There are 10 hidden switches. A switch that is on adds its own fixed numbers to the row, and there is some noise. The rows also spread widely along 12 directions, which tell nothing about the answers.
Some rows, each with its switches (1 for on, 0 for off) after it:
[-241 154 63 173 104 -142 -152 212 -192 20 -77 -436 105 -9 -120 96 13 -153 66 78 -21 -83 179 112 118 -201 139 -113 225 143 -373 40 209 386 197 22] : 1 0 1 0 0 1 1 0 1 1
[-140 318 -127 162 253 232 137 -49 -253 119 -120 -259 -59 -27 193 -7 144 -143 -19 -26 -143 -114 266 -104 -191 -128 -4 369 11 229 -398 156 209 188 -35 132] : 1 1 0 0 0 1 1 0 1 1
[-81 -158 -383 163 41 83 74 40 -48 34 91 -57 -200 -47 78 257 129 289 170 235 -63 125 -57 52 75 -283 62 -98 -61 135 -1 306 -6 68 -52 1] : 1 1 0 1 1 0 1 0 1 1
[115 13 -134 -45 -113 162 1 -113 -29 -95 61 82 -61 94 -62 -102 76 -84 -174 24 35 146 -183 134 94 13 -134 -13 2 -191 98 -63 101 55 -101 109] : 0 0 1 0 0 0 0 0 0 1
[-50 99 146 199 28 -125 -156 -120 -144 -54 69 -121 -51 369 85 42 230 -263 -133 321 122 125 181 -147 92 -131 -45 -49 -45 -237 17 39 -77 159 -59 10] : 0 0 1 0 1 1 1 1 0 1
[-170 301 1 51 -51 59 -77 110 -344 342 106 -36 184 359 299 -119 82 178 -318 -61 -175 -34 155 111 38 -233 56 109 -161 -544 -168 7 21 -49 -119 181] : 1 0 0 0 0 1 1 1 0 1
[252 -125 -172 73 -143 -8 13 -56 -57 -20 55 90 39 -42 107 17 232 412 57 373 -99 412 -7 115 92 -269 -37 18 -175 -129 -24 177 7 -194 42 -2] : 1 0 1 0 0 1 0 1 0 1
[-39 -163 -58 64 -127 130 -177 -133 129 -220 -47 180 155 174 -100 158 8 -89 -177 -65 131 479 -117 13 232 -88 -211 -40 18 -287 -36 -15 -12 40 58 162] : 0 1 1 0 0 0 0 1 0 1
[62 -195 251 -132 -141 -330 -105 -83 261 -36 -233 112 7 -197 -184 -140 150 -88 -107 26 49 37 -54 66 72 -145 -9 29 15 -31 312 -54 -234 -16 36 127] : 1 0 1 0 1 0 1 0 0 1
[-129 131 226 40 62 -209 -116 139 -272 240 -105 -149 109 169 237 -29 191 -56 -166 198 -70 -131 282 -16 53 -315 90 -46 -63 -116 -39 -32 -104 122 -3 55] : 1 1 1 0 0 1 1 1 0 1
[-92 -6 84 209 -7 75 -80 -151 -152 -71 -167 -56 167 206 119 1 196 -67 -107 -24 17 77 79 -262 -89 -56 -92 81 -19 -148 -36 44 118 -104 148 58] : 1 1 1 0 0 1 0 1 0 0
[67 40 232 -41 -51 -90 -126 108 -163 109 -252 -127 256 -24 72 -43 134 105 -174 143 -100 167 146 107 163 -275 60 -1 9 -85 -102 -106 88 130 143 51] : 1 0 0 1 0 1 1 0 1 1
[-4 -150 124 214 -187 -301 -33 -42 46 -12 -250 -113 240 177 -36 -129 134 -185 -183 -17 179 68 49 -162 -68 61 -33 26 -49 -380 105 -3 -36 -168 204 87] : 0 1 1 0 1 1 1 0 1 0
[155 -7 -165 -35 10 377 23 -219 -156 -157 167 183 -295 193 205 9 257 121 -130 302 -118 189 -116 -42 74 -188 -185 15 -139 -15 189 15 8 103 -240 31] : 0 1 1 0 0 0 1 0 0 0
[-91 -83 -4 106 51 14 10 -114 105 83 -7 -8 -29 239 123 74 -38 -282 -5 -2 179 173 20 -270 -137 78 -56 -92 -87 -22 21 68 -137 -100 26 15] : 0 0 0 0 1 1 0 0 0 1
[-13 54 -149 288 -90 30 -49 -160 -282 -101 239 -14 -130 297 166 -7 359 323 -32 308 -115 -22 16 -78 30 -187 -23 26 -133 -328 136 201 118 -117 -65 -15] : 1 1 1 0 0 0 0 1 0 0
[-297 111 7 148 -85 -117 -129 -59 -41 -68 -48 -46 43 205 -174 -121 57 -248 -227 -179 84 -127 6 44 99 -40 -28 88 99 -377 -18 -10 16 147 -83 226] : 1 1 1 0 0 1 1 1 0 0
[-157 31 11 -71 8 64 -69 -1 -20 256 212 106 -187 220 246 -19 -21 22 -177 0 -94 -46 34 28 -2 -234 52 -137 -210 -211 121 12 -166 -37 -148 147] : 1 1 1 0 1 0 0 1 0 1
[-93 -47 201 105 50 -263 -170 60 -9 36 -46 -186 0 40 34 51 110 -54 108 133 -14 -59 179 -99 -15 -178 127 -151 59 106 -73 104 -8 51 148 13] : 0 0 1 0 0 1 1 1 0 1
[63 -45 159 172 -144 -202 -19 -178 4 -160 -591 -63 391 -77 -244 -189 313 -305 -257 -177 194 92 33 -111 -25 87 -126 317 162 -242 43 13 146 -82 156 206] : 1 0 1 1 0 1 1 1 0 1
[-77 246 -41 51 136 213 12 34 2 152 223 -131 -43 155 138 -35 -242 -257 -126 -23 31 146 278 8 -127 -33 67 -88 -156 -75 -320 -22 116 103 -5 73] : 1 1 1 0 0 0 0 1 0 0
[157 -94 75 -156 -62 -72 38 27 -105 178 -295 147 121 6 190 -46 216 -29 -238 256 44 196 23 20 124 -207 -114 39 -130 -77 204 -140 -244 -3 -115 34] : 1 1 0 1 0 1 0 0 0 1
[-163 -18 -242 103 -51 218 -24 -126 -170 -94 45 30 -158 110 4 -48 180 134 -33 -83 -110 -133 -227 6 14 -100 -72 19 35 -106 95 97 195 -25 -99 134] : 1 1 1 0 0 1 0 1 0 0
[-29 27 219 -25 -42 54 -153 -86 36 89 143 -13 -43 249 116 -64 -65 -32 -119 13 -49 150 42 -106 -18 -99 97 -259 -140 -111 48 -87 65 -5 62 32] : 1 0 0 0 0 1 1 0 1 1
[18 90 -45 191 -83 -319 61 25 -284 265 84 -90 -86 190 291 -114 407 288 -134 346 -125 -251 187 -9 -61 -285 118 123 -275 -386 255 188 -138 -188 -133 28] : 1 1 0 0 1 0 1 1 1 1
[-194 245 252 -14 34 -118 -219 125 -234 94 -19 -303 -43 104 -51 -141 57 -144 -156 26 -109 -298 69 156 147 -226 160 -149 101 -90 -2 -164 217 323 8 94] : 1 0 0 0 1 1 1 1 1 1
[-15 -136 41 173 -60 -201 72 -271 130 -23 -186 -7 -141 -28 -28 -155 302 -132 -57 -94 56 -221 -15 -248 -259 10 13 164 -75 -45 335 174 -11 -227 19 152] : 1 1 1 0 1 0 1 1 1 1
[-79 -26 95 -66 -71 130 -130 -94 -80 39 -78 155 -21 148 143 -54 142 184 -193 -39 -161 62 -47 -52 95 -225 -39 23 -62 -175 139 -51 -38 -7 -89 132] : 1 1 0 1 0 1 1 0 0 0

New rows, each followed by its switches (1 for on, 0 for off):
[-107 79 89 23 105 43 -92 -69 28 14 -9 -52 -83 30 52 15 64 -148 -54 -99 -49 -42 134 -69 -71 -127 3 68 44 78 -117 82 34 87 -18 151] : 0 0 1 0 0 0 1 1 0 1
[-443 142 46 -15 -15 -59 -273 169 -222 119 69 28 93 306 77 152 14 52 -195 11 -67 -24 12 171 373 -346 -48 -10 83 -297 -124 -116 -302 303 -159 127] : 1 0 0 0 0 1 0 0 0 0
[-73 -360 -12 -71 -108 -49 -46 41 312 58 -67 182 128 -3 -19 88 -187 -20 -22 -150 144 279 -132 -47 -19 -24 -15 -284 -98 -39 128 -27 -217 -182 153 59] : 1 1 1 0 0 0 0 0 0 0
[148 -75 61 -174 -64 -104 21 64 23 197 -27 108 28 -9 99 -81 50 21 -147 164 18 126 2 90 37 -164 26 -171 -191 -84 219 -79 -158 -67 -98 33] : 1 0 0 0 0 0 1 1 0 1
[-11 -6 10 4 -32 -15 18 -37 -176 57 -73 -56 -183 42 168 -155 245 112 -51 40 -163 -316 -64 -63 -85 -130 5 54 -19 37 180 1 67 -57 -49 90] : 0 1 1 0 0 1 0 0 1 0
[-149 -46 259 -158 -53 -112 -126 -30 201 124 -157 9 -48 58 -60 -144 -110 -337 -180 -308 71 -131 -79 -52 -28 28 15 -86 44 -54 151 -193 -91 9 17 190] : 0 0 0 0 1 1 0 0 1 1
[-74 -181 -204 -139 65 35 125 -24 207 138 -187 124 -225 -115 -9 28 3 -289 -26 -146 132 -41 -106 -20 -89 -30 -29 -20 14 251 106 103 -209 33 -246 191] : 0 0 1 1 0 1 1 1 0 1
[-120 164 -111 256 11 145 0 -190 -23 -121 56 -149 42 73 -113 -39 31 -82 21 -198 4 50 34 -99 -144 107 -23 175 88 -93 -209 181 303 -27 108 102] : 1 0 0 0 0 0 0 0 0 1
[24 -7 -168 43 -25 295 -25 -172 -161 -90 186 74 -211 150 117 4 194 216 -41 170 -126 63 -175 2 38 -178 -76 -63 -109 -102 182 55 116 -28 -113 51] : 1 0 1 0 1 0 0 1 0 0
[104 -113 -14 188 -6 -82 46 -206 380 -10 -98 -1 80 2 -27 59 -60 -332 -46 10 279 544 265 -205 -166 36 10 51 -165 -29 -222 198 -87 -119 119 104] : 1 0 1 1 0 1 1 1 1 1
[93 213 305 118 -21 -68 -111 -117 -210 -31 -112 -166 152 71 86 -127 282 -27 -217 151 -112 47 246 -42 11 -175 -17 206 -20 -148 -81 -66 136 79 150 61] : 1 0 1 0 0 0 0 0 1 1
[-123 36 148 -22 -85 -186 -8 -11 -27 120 -249 -33 105 -37 -41 -244 111 -78 -131 -244 -33 -297 -13 -35 -117 27 9 189 66 -122 114 -57 -38 -126 18 150] : 1 0 0 0 0 1 0 0 0 0
[-91 -145 -272 111 -160 -254 129 20 13 136 -187 121 163 34 6 -18 163 -40 -122 7 170 104 -49 64 33 -47 -110 188 -70 -296 66 154 -335 -160 -81 155] : 1 1 1 0 0 1 0 0 0 1
[248 276 216 31 11 -45 12 51 -156 46 -142 -262 230 -79 21 -284 73 -124 -167 223 -58 188 342 108 -50 -82 31 173 -50 -110 -310 -103 220 113 153 6] : 1 0 1 0 0 1 1 0 0 0
[-135 91 -103 71 175 189 22 -92 -36 3 39 -61 -111 70 52 125 30 -272 -7 -3 63 46 68 -89 -61 -69 -56 -16 9 191 -127 87 12 151 -76 66] : 1 0 1 0 0 0 0 1 0 1
[-101 90 -169 38 -133 79 17 -113 21 -85 39 28 -57 36 -172 -148 25 -29 -165 -214 10 -71 -181 132 32 44 -56 149 39 -248 59 -23 109 20 -109 188] : 1 0 0 0 0 0 0 0 1 0
[-286 2 -28 33 81 72 -184 -71 -17 -77 30 40 -149 222 -29 168 61 -206 -45 -17 59 34 -75 -55 182 -157 -81 -63 107 22 -2 31 -103 268 -167 124] : 0 0 0 0 0 1 1 1 0 1
[60 -5 136 -107 10 7 -66 -231 15 -2 -166 185 -300 -7 180 -74 361 -41 -217 120 -130 -24 83 -74 54 -318 -96 271 -91 57 185 12 -193 85 -269 237] : 0 1 1 1 0 1 1 1 1 1
[-188 126 157 13 118 110 -41 -82 44 157 12 -55 -50 80 146 -77 -63 -118 -64 -276 -113 -115 165 -184 -234 -48 97 22 -45 54 -97 50 86 -29 54 128] : 1 1 0 0 0 0 1 0 0 1
[59 47 152 10 -74 61 -181 -199 125 -161 -25 46 6 83 -82 -78 51 -78 -165 -36 -25 293 45 -7 92 -119 -70 122 -24 -169 -89 -33 120 77 21 182] : 0 0 0 0 0 1 1 1 1 1
[-217 -322 -6 7 47 -231 20 -35 266 104 -165 49 -137 -82 -8 62 39 -136 165 -133 122 -178 -71 -223 -195 -38 75 -143 -10 293 214 172 -298 -174 -14 72] : 1 0 1 0 0 1 1 1 0 0
[-25 260 -17 48 63 178 -53 74 -244 176 34 -160 72 83 213 -69 44 192 -64 -41 -257 12 189 73 -50 -203 61 156 -35 -124 -332 100 267 9 28 132] : 0 0 0 0 0 1 1 1 0 1
[105 -79 160 -1 -64 -95 -68 -84 29 14 -210 49 119 0 90 -38 183 -34 -184 148 12 276 127 -45 49 -238 -47 70 -139 -80 19 -31 -84 -10 69 112] : 1 1 1 0 0 1 1 1 1 1
[47 168 215 85 -49 41 -181 57 -157 -5 -128 -249 197 101 -16 -111 58 -63 -223 -18 -80 121 190 94 101 -155 62 -9 80 -222 -260 -85 386 162 171 145] : 0 0 1 1 0 1 1 1 1 1
[-96 29 13 144 -9 -23 5 -42 2 86 34 -96 33 160 83 3 11 -168 -103 -26 74 46 111 -110 -100 -26 42 -65 -84 -106 -43 42 15 -15 87 68] : 1 1 1 0 0 0 0 0 1 1
[-206 -342 -234 -18 39 -6 2 132 118 70 -344 112 226 -191 29 390 46 74 93 -41 90 342 -111 52 170 -299 -143 70 73 283 -191 155 -365 60 105 138] : 1 0 1 0 0 1 0 0 1 1
[23 -31 319 126 8 -399 -175 15 71 -60 -162 -248 101 -142 -158 -38 102 -114 152 182 62 38 230 -80 -9 -90 131 -84 104 149 -62 45 85 22 276 -61] : 1 0 0 0 0 1 0 1 0 1
[70 -58 54 201 175 -9 38 -251 189 -69 35 -52 -102 56 79 161 98 -295 110 236 188 329 270 -340 -229 -19 -13 -13 -139 247 -89 228 -99 -22 67 -52] : 1 0 1 0 0 0 1 1 0 1
[-152 -65 -110 74 -174 -15 -58 83 3 105 63 23 111 253 36 -50 -82 67 -201 -229 50 -29 -115 57 32 -5 8 -121 -92 -460 88 -13 54 -165 19 158] : 0 1 0 0 0 0 0 1 1 0
[-15 115 122 -110 7 -85 -58 108 -114 203 -214 -17 142 25 62 -83 81 -151 -262 68 13 60 143 134 146 -219 15 39 -19 -131 -42 -112 -94 165 -124 131] : 1 0 0 1 0 1 1 1 0 1
[46 -109 -40 -190 -72 296 -62 -12 51 92 -2 202 57 41 158 -26 -108 171 -187 -22 -119 390 -121 112 96 -211 -96 -73 -172 -163 -23 -129 -54 -54 14 139] : 1 1 1 0 1 1 0 0 0 0
[-26 -81 157 -138 12 58 -57 -173 57 75 -138 227 -35 132 185 -12 128 -163 -229 55 14 208 25 -142 28 -194 -122 25 -146 -10 152 -75 -296 31 -115 137] : 1 1 1 0 0 1 1 0 0 1
[-148 -11 142 102 6 -40 -106 -15 113 -39 78 -168 -43 63 -105 -73 -156 -138 70 -159 34 -102 34 -116 -126 88 136 -264 51 15 16 -17 225 -20 196 -4] : 1 1 0 0 0 0 0 0 0 0
[-143 184 -263 218 -23 16 60 -127 -106 141 233 -30 -239 268 157 -96 151 80 -36 -11 -83 -139 64 -49 -135 -52 55 202 -134 -338 -39 293 10 -148 -231 160] : 0 0 0 0 1 1 1 1 0 1
[113 115 214 -61 -8 -2 56 -169 165 173 -54 4 -67 27 78 -272 -5 -296 -242 -103 33 40 190 -98 -234 51 73 53 -154 -151 83 -37 -2 -101 -44 140] : 1 0 1 1 1 0 1 0 0 1
[-235 86 2 29 57 233 -72 -96 67 6 -79 41 159 129 -22 62 -103 -209 -169 -340 35 177 7 -69 -16 -11 -86 100 52 -98 -202 13 30 97 38 196] : 1 0 0 0 0 0 1 0 0 1
[-77 -43 280 -4 109 -155 -84 18 30 184 -114 -6 35 121 218 73 104 -190 -145 132 83 34 293 -194 -55 -198 65 -86 -115 39 64 -17 -286 25 -15 26] : 1 0 1 1 0 0 1 1 0 0
[37 34 -86 186 -74 102 29 -233 57 1 303 -85 -279 153 99 -174 22 126 49 42 -108 47 6 -133 -242 20 105 -59 -192 -134 30 160 203 -223 50 36] : 1 0 1 0 1 1 0 0 1 0
[61 -100 129 -242 184 143 -20 110 158 229 -125 108 66 -19 286 149 -191 -197 -134 101 81 375 198 -55 10 -210 -91 -87 -224 158 -106 -158 -295 52 5 31] : 0 1 0 0 1 0 0 1 0 0
[128 -21 -239 -281 34 339 26 45 -12 -44 -7 176 -201 -64 22 102 21 -92 -238 243 28 332 -147 343 351 -295 -189 -22 -32 104 5 -175 -164 451 -361 132] : 0 0 1 1 0 0 1 0 1 0
[-6 36 217 -188 105 -165 -28 30 263 278 95 28 -213 -96 166 -85 -120 -90 -50 50 -51 -38 278 -17 -146 -216 171 -45 -233 160 30 -26 -299 -8 -109 84] : 1 0 0 0 0 0 1 1 1 0
[-117 309 171 47 56 33 -59 -125 -334 52 -293 9 138 111 206 -145 387 -45 -341 -4 -147 -142 233 -68 34 -253 -185 583 -7 -235 -90 -65 -83 80 -149 207] : 1 1 0 0 0 1 0 1 0 0
[-180 -124 -20 198 -31 -141 -80 -78 108 83 -128 13 68 162 70 97 106 -54 -69 -117 77 114 91 -171 -56 -99 4 75 -27 -228 -47 237 -149 -145 23 181] : 0 0 1 1 1 1 1 1 0 1
[-21 35 194 93 38 -1 -161 -159 100 -96 64 -12 29 150 -3 78 32 -251 -88 117 120 318 176 -116 44 -102 -43 -72 -52 -48 -83 -1 -54 105 78 36] : 1 0 1 0 0 0 0 1 0 1
[37 -192 163 -14 -25 -176 36 6 -109 199 -271 -45 39 96 180 -58 241 -56 -62 168 65 -108 -32 -225 -100 -63 67 -235 -80 21 399 -6 -98 -151 34 -63] : 1 0 0 1 1 1 1 0 0 1
[17 -4 2 -121 55 -82 -43 190 -19 217 142 -41 -115 46 155 44 -25 -17 -38 244 -21 35 107 165 94 -247 98 -267 -110 22 11 -6 -145 137 -104 18] : 0 0 1 0 0 0 1 1 0 1
[-122 -18 233 -97 165 -52 -50 -79 199 158 -138 77 -46 3 138 70 -47 -371 -91 -74 113 48 214 -221 -119 -100 -15 -20 -98 219 17 -55 -273 31 -32 90] : 1 1 0 0 0 0 0 1 0 1
[-85 44 -215 92 -56 40 37 -220 144 -30 253 129 -304 152 -24 -41 23 -112 -54 51 69 116 -49 -10 -19 -10 -49 61 -141 -214 120 135 -137 -19 -228 110] : 1 1 0 0 1 0 0 0 0 1
[-130 -4 64 -48 26 -268 -43 187 112 267 -125 -94 33 -40 41 -61 -119 -189 -51 -81 74 -59 161 69 -19 -94 88 -20 -40 -74 -86 0 -158 -15 15 129] : 0 1 0 0 1 1 0 1 0 1
[117 22 -255 103 89 170 128 -36 70 -82 25 -133 -25 -58 -92 52 -44 -253 51 104 143 291 52 32 -66 65 -64 4 25 137 -243 137 145 136 21 25] : 0 0 1 0 0 0 1 0 0 1
[148 27 -100 92 -61 -1 154 -170 -21 -62 -75 -30 -40 57 -76 -213 175 -303 -173 66 161 12 -34 -59 -131 137 -65 26 -60 -129 204 13 110 -11 -69 61] : 1 1 1 0 0 0 1 0 0 1
[-49 172 66 60 73 274 12 -176 -70 -49 -313 -34 273 90 15 -102 46 -396 -300 -263 98 199 100 -146 -103 62 -197 319 30 -125 -251 -100 145 41 57 207] : 1 0 1 0 0 1 0 1 0 0
[-22 -145 21 205 -95 -280 -24 -129 187 108 131 29 -62 190 145 -1 77 17 106 82 78 129 138 -244 -197 14 62 -44 -161 -154 34 262 -224 -336 84 22] : 0 0 1 0 0 1 0 0 0 1
[19 -67 225 -140 -8 204 -172 -231 -21 -23 39 309 -122 344 293 14 203 -21 -337 108 -59 171 -8 -186 88 -245 -176 -31 -204 -198 291 -152 -230 20 -196 131] : 0 1 1 0 0 0 1 1 0 0
[-43 -73 -66 -7 33 187 -25 28 -32 86 -122 38 205 -63 180 202 52 214 -51 -27 -131 326 34 30 62 -292 -77 108 -50 88 -239 74 -52 13 156 123] : 1 0 1 0 0 0 0 0 1 1
[126 -75 33 77 -165 -299 -9 -85 61 -133 -21 -36 -115 -54 -162 -230 246 20 -16 136 32 -160 -56 58 -12 13 20 38 40 -140 273 68 12 -63 -30 46] : 0 0 1 0 0 0 1 0 0 0
[153 43 -148 8 183 392 68 -53 -100 -83 36 -72 -69 76 132 158 13 -227 -33 267 63 398 82 -37 21 -89 -135 -100 -56 226 -212 7 151 273 -14 -40] : 0 1 1 0 0 0 1 0 0 1
[282 -60 -131 94 -170 -90 127 -17 -74 -16 -90 -105 100 -101 -94 -201 209 89 -92 152 30 76 -71 141 -60 -22 40 -24 -95 -183 140 66 277 -138 86 50] : 1 0 1 0 0 0 1 1 1 1
[-5 -264 -322 36 -52 -20 58 99 151 -129 -176 16 134 -119 -274 189 -65 -167 37 87 308 362 -179 161 205 9 -89 -175 101 49 5 45 -89 192 -18 -9] : 1 0 0 1 0 0 1 0 0 0
[181 -51 149 -192 -32 -153 -49 17 221 62 -156 35 33 -283 -82 -138 -14 -5 -17 98 -45 241 96 170 50 -191 57 19 -58 119 -33 -44 -64 12 23 98] : 1 0 0 0 0 1 1 1 0 1
[-239 256 165 207 72 101 -137 -333 -86 -30 104 -90 -227 227 142 -94 225 -88 -82 -150 -172 -227 172 -266 -187 -118 27 247 -4 -40 -90 146 130 -15 -31 209] : 1 0 1 0 0 1 0 1 1 1
[-74 64 180 -43 -75 -60 -155 -37 -187 -22 -79 -73 -83 37 1 -150 213 109 -111 43 -189 -214 -89 45 111 -213 32 -29 67 -39 187 -114 154 101 13 97] : 1 1 0 0 0 1 0 0 1 1
[-200 -65 -93 144 -40 80 -31 51 -274 243 -127 -36 179 204 292 104 199 345 -34 -83 -164 -29 -43 -120 -29 -209 22 28 -28 -203 7 165 18 -220 98 72] : 1 0 0 1 1 1 0 0 0 1
[-203 -31 72 195 -78 -145 -136 -52 -93 36 33 -135 -76 90 20 -115 144 261 133 -153 -187 -343 -41 -140 -146 -78 192 -137 44 -85 125 178 289 -245 174 64] : 1 1 0 0 0 1 0 1 0 1
[-65 133 -116 77 -113 -69 -45 204 -211 168 162 -225 37 79 33 -163 -26 209 -68 51 -134 -117 30 277 59 -169 173 -137 -50 -280 -140 0 225 8 49 92] : 1 0 1 0 0 1 0 1 1 0
[144 -110 4 51 189 318 122 -184 -104 -49 -309 -60 8 -183 209 96 241 65 147 62 -114 120 -1 -324 -248 -95 -117 115 -13 469 24 125 233 -121 226 -43] : 1 1 0 0 1 0 0 0 0 1
